Each cloud of rows lies close to a flat space through zero, with a little noise off it, and is much wider in some directions of that space than in others. After each cloud: how many dimensions does that space have?
In the rows, 128 means zero.

[[141 140 151 113 128 108 111 111 162 135 122 135 128 118 110 160  87 119
  133 146 135 128 120 139 135]
 [142 137 123 166 125 104 110 148 138 135 125 118 128 150  74 113 140 142
  118 126 146 144 115 121 125]
 [145 110 127 125 132 147 126 118 134 111 132 110 120 154 169 132 153 134
  128 158 107 122 141 107 169]
 [ 33 131  91 124 127 132 179 165  45 159 140 152 114 103 134 103 113 137
  116  90 146 100 123 144  77]
 [108  87 155 100 115 118 130 134  87  93 121 122 117 102 176 137 164  93
  129 115 134 129 135 134 106]
 [116 122 146 123 114 127 108 144 117 130 115 114 135 132 119 142 143 117
  125 123 128 141 135 131 134]
 [104 147 145 123 144 129 110 123 128 147 110 125 137 118 125 138 118 108
  113 130 135 130 134 152 126]
 [ 91 131 124 144 139 116 162 152 135  99  73 143 129  88 145 133 136  87
  113 132 143 144 148 139 142]
 [113 159 131 139 133 140 108 112 103 139 132 104 154 135 131 105 146 113
  112 120 128 132 137 138 108]
 [126 142  86 104  74 167 113 131  91 186 191 114 129 126 118 165 140 195
  125  97 120 103  94  79 102]
 [123 163 152 171 141 107  79 129 119 150 121  94 126 178  77 109 126 141
   83 144 149 140 116 126 125]
 [117 132 112 115 133 128 163 113 121 106 118 140 118 102 163 103 123 114
  125 140 141 136 144 129 112]
 [150 100 125 116 132 139 119 121 124 119 143 111 114 144 163 127 169 133
  135 142 122 121 131 113 141]
 [134  87 143 114 129 129 131 119 105 103 150 122 116 144 173 131 141 122
  146 133 106 102 127 127 137]
 [119 125 130 131 147 128 157 122 131 107 115 146 132 129 142  97 105 111
  139 133 119 129 147 149 130]
 [124 147 157 130 135 140 106 124 126 132 105 116 132 139 123 128 124 128
   93 132 129 149 134 128 131]
 [207 119 161 168 125 113 105 115 171  68 118 111 156 157 104  96 158 109
  148 123 110 164 133 123 144]
 [158 100 122 118 162 110 121 122 165 139 135 139  95 131 132 139 133 133
  141 154 142 115 119 134 144]
 [148 134 140 144 105 129 100 132 127 143 154 117 145 153  88 142 123 153
  134 105 112 122 105 118 126]
 [173 123 109 124 128 121 104 146 190 160 128 135 131 126  72 143 141 142
  153 126 142 150 122 132 143]
 [171 120 166 140 116 137  48 120 133 139 149  72 148 184 114 155 177 137
  127 133 104 129 119 113 158]
 [110 129 165  94  81 122 110 124  92 111 122 104 131 126 141 143 123 116
  116 133 129 152 137 121 112]
 [160 156  96 169 134 103 132 132 184 129 121 137 145 126  72 112 118 129
  148 137 139 141 124 129 142]
 [137 125 138 140  96 116 148 150 141  86 102 142 167 114  92 106 120  97
  162  96 113 165 149 148 124]
 [113 105 153 115 139 115 126 148 120 111  91 133 115 103 138 129 153  95
  113 119 152 152 139 147 117]
 [138 114 142 121 138 152 135 146 159 115  91 146 135 114 132 138 137 117
  123 116 116 155 145 134 152]
 [116 121 122 113 100 132 173 122 114  83 121 146 140  84 166 131 118 104
  145 114 115 129 139 122 116]]
  12

[[127 143 133  90 124 137 138 164 124 137 149 102 113 157 138 118 130  95
  135 122 110 137 134 132 150]
 [138 161 135 154 146 143 132 129 140 102  90 103  92 130 119 140 111 113
  187 128 106 108 173 132 117]
 [114 107 134 142 126 167 122 116 104 153 139  25 113 131 139 132 129 111
  108 117 135 135 117 104 127]
 [142 121 142 146 135 128 134 118 143 135 125 130 122 172 146 134 181  96
  109 112 178 162 134 105 156]
 [155 111 142 127 132 118 135 133 103 150 143 108 146 150 170 168 106 130
  130 117 127 155 109 147 158]
 [156 129 144 135 134 175 149 156 142 113 105 119 129 135 130 134 107 131
  112 143 131 115 182 116 100]
 [164 154 143  91 125 153 119 156 136 118 139 162 134 103 129 104 156 155
  120 146 129 100 135 120 127]
 [138 117 115 133 129 158 138 152 105 143 125 130 155 145  99 134 131  94
  104 124  98 131 148 122 140]
 [130 130  90 139 148 141 161 113 151 124 124 150 116 124 130 132 155  86
  127 121 123 121 114 128  91]
 [150 120  66 139 146 160  93 194 152  88 155 145 129 141  83 129 107  93
  133 160  96  91 171 141 128]
 [130 110 180 119 117 137  86 136 147 134 143 107 136 109 124 152 116 101
  163 181 160  98 148 130 120]
 [179 119 125 129 127 154 176 125  95  65 118 134 162 174 127  82 153 150
  100 126 135 202 155 162 102]
 [130 168 144 175 135 120 143 152 164 132 171 176 142 137 108 138 124 126
   95 129 120 141 133  93 144]
 [108  87 126 141 110  97  87 123 119  88 147  99 132 152 139 106  72 178
  107 100 143 130 128 153 116]
 [173 108 106 116 126 168 170 144 152 119 126 119 125 141 126 103 123 141
  124 140  98 170 158 173 131]
 [125 162 133  89 181  97  87 138 113 175 116 172 151 127 157 120 120 151
  151 133 146 128 102 119 151]
 [112 129 134 157 109 132 156  90 112 104 132 144 113 129 171  83 166  98
  105 116 131 123 127 122 143]
 [124 122 157 130 150 111 151 160 123 163 201 139  92 138 133 185 160  81
  113 141 151 105 146  80 159]
 [134 133 137  99 141 119  77 125 122 142 134 134 139 104  88 140 133 132
  159 124 128 101 144 128 132]
 [130 145 146 153 105 127 112 162 107 114 129 109  99 126 113 148 167 114
  102 157 160  85 154  82 167]
 [ 97 115 102 177 140 126 139  90 164 157  83 139 127 114 131 122 105 137
  150 135 140 158  99 125  96]
 [108 155  98 161  78 106 141 131 157  65 124 171 133  97 112 145 110 105
  105 145 117 104 164 118 147]
 [153 109  81 138 115 132  92 104 118  82 125 108 133  89 157 137 136 114
  141 154 170 123 156 141 151]
 [139 131 152  99 172 138 179 119 159 138 187 149 105 155 109 120 173  79
   88 135  69 104 145 159 132]
 [124 117  87 150 136  81  85 136 126 133 110 140 146 128  89 167 100 143
  128 108 153 111 120 128 106]
 [167 118 126 157  85 137 178 122 133 127 135 107 117 128 152  91 167  58
  103 128 143 130 163 165 124]
 [146 135 107 124 172 152 129 121 125 104 126 163 135 136 101 111 171 152
  107 136 137 149 155 105 136]]
  21

[[138 235 129  99  99 116 177 120  97  86 131 159 147  85 105 149 145 121
  158 119 124 115 165 131 101]
 [133 166 113 172 144 149 106 151 142 103 144 130 113 124 110  82 156 142
   98 154 164 132 115 132 178]
 [ 94 132  92 200 151 107 132 119 197  91 163 101 179 134 130 154 137 136
  155 172 182 132  16 141 164]
 [105 157 139 142 130 128 176 192 109  91 111 174  79 155 100 113 168 103
  123 191 106 131  94 150 140]
 [152  92 112 122 136 120 109 115 135 108 146 129 102 113 146 181 110 155
  101 153 128 128 137 129 105]
 [159 124 110 138 179 141  65 235  57 106 166 149 129 137  84 180 126 167
  111 137 159  80 155  77 143]
 [151 102 150 140  97 138 105  83 115 107 163 129 115 128 178 168 170 192
  125 138 130 135  76 128 160]
 [ 76 189 147 182 141 124 104 238  95 116 128 104  49 113  66 138 177 150
   55 126 133 157 106 122 165]
 [173 170 161 125 133 164 102 178  61  91 190 131  80 146  65 203 121 163
  142 115 180  78 123 123 154]
 [128 173 127 128 115 129 150  88 154 130 123 114 119 125 132  89 201 128
  166 135 120 121 159 132 140]
 [ 91 111 115 130 167  90 113 132 124 125  97 135 144 120 141 123 138 114
  109 173 131 154  95 159 148]
 [144 124 138 192 111 142  80 101 188  85  98 138 138  91 202 158  86 196
  112 151 109 129 111 120 135]
 [120 157 138 169 152 116 176  97 179  71 121 154 116 130 137 131 103 186
   98 115 113 182 127 168 112]
 [109 108 148 121 145  89  72 140 116  98 118 119 109  93 116 177 177 156
  135 133 104 184 141 120  72]
 [140  85 147 153 138 139 113 114 151 140 192 120  92 123 116 110 151 111
  135  89 142 124 110 121 144]
 [168 136 159 120 147 112 107 111 152 122 157 124 149  98  94 198 110 176
  194 146 135  86 113 146 104]
 [100  94 100  82 161 118 110 156  87 159 115 160 116 137 120  97 171 138
  175 154 134  94 124 139 138]
 [166  83 137  63  86 169  98  15 167 113 141 133 143 115 155 139 113 175
  144 131  80 161 144  99 104]
 [120 234  76 173 106 200 172 167  92 137 133 155 144 117 108 102 186  40
   96 157 141 121 121 102 166]
 [ 78  78 136 134 133 109 121 122 140 134 115 123 142  92 158 106  76 137
  121 153 136 138 137 128 136]
 [144 143  77 176 147 159 227  93 121 128  75 100 154 133 112  73  97  66
  135 110 131 104 187 134 153]
 [ 77  99 127 169 110 125  84 164 153 176 109 103 117 123 138  82 142 102
  117 144 110 127 131 127 110]
 [158 205 114 188 103 156  95 134 144  72  86 164 141 112  91  78 114 157
  103  81  90 147 181 106 131]
 [ 99 146 146 139 127  99  83 137 100 127 149  78 137 136 130 128 147 105
   62 104 157 163 120 128 166]
 [156  92  80 129  95 162 131 122 131 123 104 145 145 140 129  42 155 139
  104 133 103 179 136 103  95]
 [123 137  91 139 122 103 114  95 196 158 121 130 140 107 157 135 145 149
  129 175 159 164  74 142 157]
 [126 109 120 154 166 118 109 167 168 185 122  67 128  94 157 149  93 111
   99 109 153  96 109 109 127]]
  23

[[170 150 111 133 159 109 114  64 122 158 143 101 122 151 107 161 112 172
  109 140 126  78  96 147 136]
 [135  92 143 125 142 166 106 147 145 130  93 135 134  89 104  99  98 114
  125 112 116 134 157 142 142]
 [118 132 157 130 157 131 122 139 157 120 135 136 136 112 134 104 109 116
  135 141 113 141 153 103 104]
 [111 156 133 132 146 124 136 130 144 139 130 138 135 129 114 129 132 129
  127 128 124 117 140 122 134]
 [122 111 142 138 140 143 103 125 139 117 131 117 135 116 108 128  92 150
  103 100 139 108 135 146 123]
 [138 123 111 146  81 141 146 122 134 105 135 141 109 112 140 119 154 115
  141 117 119 135 120 142 166]
 [146 100 154 141 140 156 112 131 133 116 101 126 141 100 112  98  91 106
  118 128 107 165 158 134 105]
 [114 135 170 137 185 139 124 127 126 144 100 127 161 116  90 115  83 117
  120 150 103 139 154 122 109]
 [120 117 121 114 109 119 125 154 153 112 150 134 114 121 160 119 151 133
  145 121 141 127 135 113 123]
 [141 132 130 133 151 153 110 116 127 142 102 131 135 126 104 120 105 115
   99 117 116 134 139 139 125]
 [112 132 147 128 150 139 145 155 124 117 103 135 140 113 146 103 132  70
  141 162 109 161 138  87 104]
 [180 103 128 116 152 116 106 116 144 152 117 109 136 114 112 119 112 144
  141 149 114 137 157 129  92]
 [ 96 124 154 168 106 139 141 112  98  98 135 122 146 128  99 144  98 148
  107 102 135 125 112 164 144]
 [109 183 126 130 132 118 150 108  79 141 124 137 132 191 148 151 141  97
   99 144 125 161  93 111 114]
 [117 149  99  91 123  98 147 159 134 146 134 137 116 148 162 137 185 116
  159 150 140 124 125  92 125]
 [115 132 138 126 105  98 128 135 141 107 173 127 124 146 164 128 138 147
  140 129 141 146 132 111  93]
 [149  97 129 122 105 118 131 126 123 113 140 121 114 116 150 123 132 135
  161 146 124 133 111 130 141]
 [113 109 108 132  72 117 150 158 144 102 147 133 118 108 142 129 172 137
  158 109 149 119 138 135 146]
 [150 146 104 115 132 110 118 101 124 151 145 118 115 157 135 150 139 153
  119 127 138 105 107 131 129]
 [188 136 111 135 132 133 117  64  94 157 113 117 125 152 106 145 109 137
  104 138 109 137 102 158 139]
 [ 94 134 135 124 124 123 136 155 143 101 151 131 119 124 163 123 143 116
  138 129 140 118 119  99 125]
 [157 120 115 125 124 121 124 109 150 137 141 125 116 111 120 126 131 156
  149 133 119 103 128 142 158]
 [153 111 125 137 108 114 140 113 105 127 124 115 136 127 118 136 130 138
  142 142 125 143 127 141 117]
 [126 105 166 144 160 170  85  99 127 112 129 124 127 114 109 120  46 149
   90 104 118 104 102 159 162]
 [117 139 120 128 113 112 147 127 104 128 134 125 128 148 139 146 148 127
  133 136 138 129 110 124 126]
 [163 133 126 130 145 132 112  88 130 168 116 130 136 133  79 133 101 161
  119 124 110 123 140 165 148]
 [112 117 132 118 123 135 121 145 148 131 135 143 124 114 120 122 122 147
  139 111 131 111 135 141 161]]
  10

[[111 117 123 133 112 129 100 126 119 136 125 115 110 118 114 130 131 107
  124 116 141 124 129 114 127]
 [149 125 131 108 122 108 118 112 138 100 119 135 116 133 142 115 122 124
  134 119 113 143 122 154 130]
 [128 134 137 133 131 126 135 130 127 125 132 129 138 123 121 128 130 122
  128 130 124 123 136 119 125]
 [192 127 152  85 114  59 116  81 157  44 107 146 110 139 153  95 114  97
  149 113  90 168 119 190 134]
 [141 121 116 117 130 131 130 124 139 112 120 138 120 148 152 115 118 147
  139 133 117 145 109 164 139]
 [142 158 156 143 157 126 186 144 126 139 146 139 182 116 115 137 133 146
  114 147 120 112 155 105 120]
 [129 112 119 119 115 122  98 117 131 119 120 128 101 134 135 122 128 116
  134 116 128 134 115 144 132]
 [145 111 145 114  88  77  75  93 127 100 117 119  92 113 111 120 134  58
  133 101 131 138 133 133 121]
 [146 128 133 124 121 110 120 112 130 110 125 128 117 131 137 117 127 112
  132 121 121 138 126 141 132]
 [ 90 153 118 168 173 195 195 183 117 192 156 134 187 133 126 155 136 200
  112 160 148  95 143  83 126]
 [111 115 113 128 115 132 101 120 126 132 122 118 100 126 124 128 133 111
  126 117 139 131 117 128 128]
 [116 125 116 127 130 139 121 131 130 133 125 128 122 131 134 127 128 136
  131 127 131 128 119 128 131]
 [103 119 114 140 126 151 120 144 119 158 132 118 122 124 121 142 136 132
  122 127 148 114 127 108 129]
 [101 128 102 146 147 171 143 155 129 160 129 132 129 142 140 138 127 174
  126 144 139 118 119 127 136]
 [101 131 114 147 141 166 146 152 121 164 136 122 142 128 125 144 131 155
  119 141 144 114 128 104 129]
 [137 130 133 125 121 118 124 121 129 119 125 128 126 124 123 126 127 117
  126 127 127 131 130 130 126]
 [103 104 105 127 119 142  94 131 125 146 125 117 101 127 129 132 132 123
  128 121 146 127 118 123 132]
 [ 89 117 110 151 133 162 118 150 117 173 137 115 126 127 117 144 132 139
  122 133 152 110 126 101 126]
 [101 130 114 141 141 159 138 149 123 159 136 125 135 130 128 140 129 155
  123 139 143 117 125 111 131]
 [ 63 114  88 160 139 196 117 169 111 203 142 114 120 128 121 154 138 162
  117 136 167  98 121  87 137]
 [183 139 142  97 126  86 141  97 150  69 113 149 130 144 159 105 109 127
  146 127  94 157 116 178 132]
 [144 130 143 117 119 108 122 112 129 108 129 127 124 122 123 123 127 110
  131 122 121 136 134 133 126]
 [130 118 120 119 124 128 114 123 132 122 119 132 114 132 142 119 124 134
  136 125 125 137 113 147 133]
 [121 121 124 128 123 128 115 124 127 130 128 127 120 130 126 129 129 118
  129 125 136 131 128 130 130]
 [103 108 121 131 105 124  84 121 120 142 123 110  98 113 112 134 138  94
  122 111 147 121 124 112 124]
 [139 149 141 133 151 135 173 142 131 126 137 141 164 131 132 129 127 157
  122 138 117 125 134 127 127]
 [ 80 112  88 148 136 181 120 155 120 175 134 119 117 141 135 146 129 164
  124 136 155 112 111 113 138]]
  3
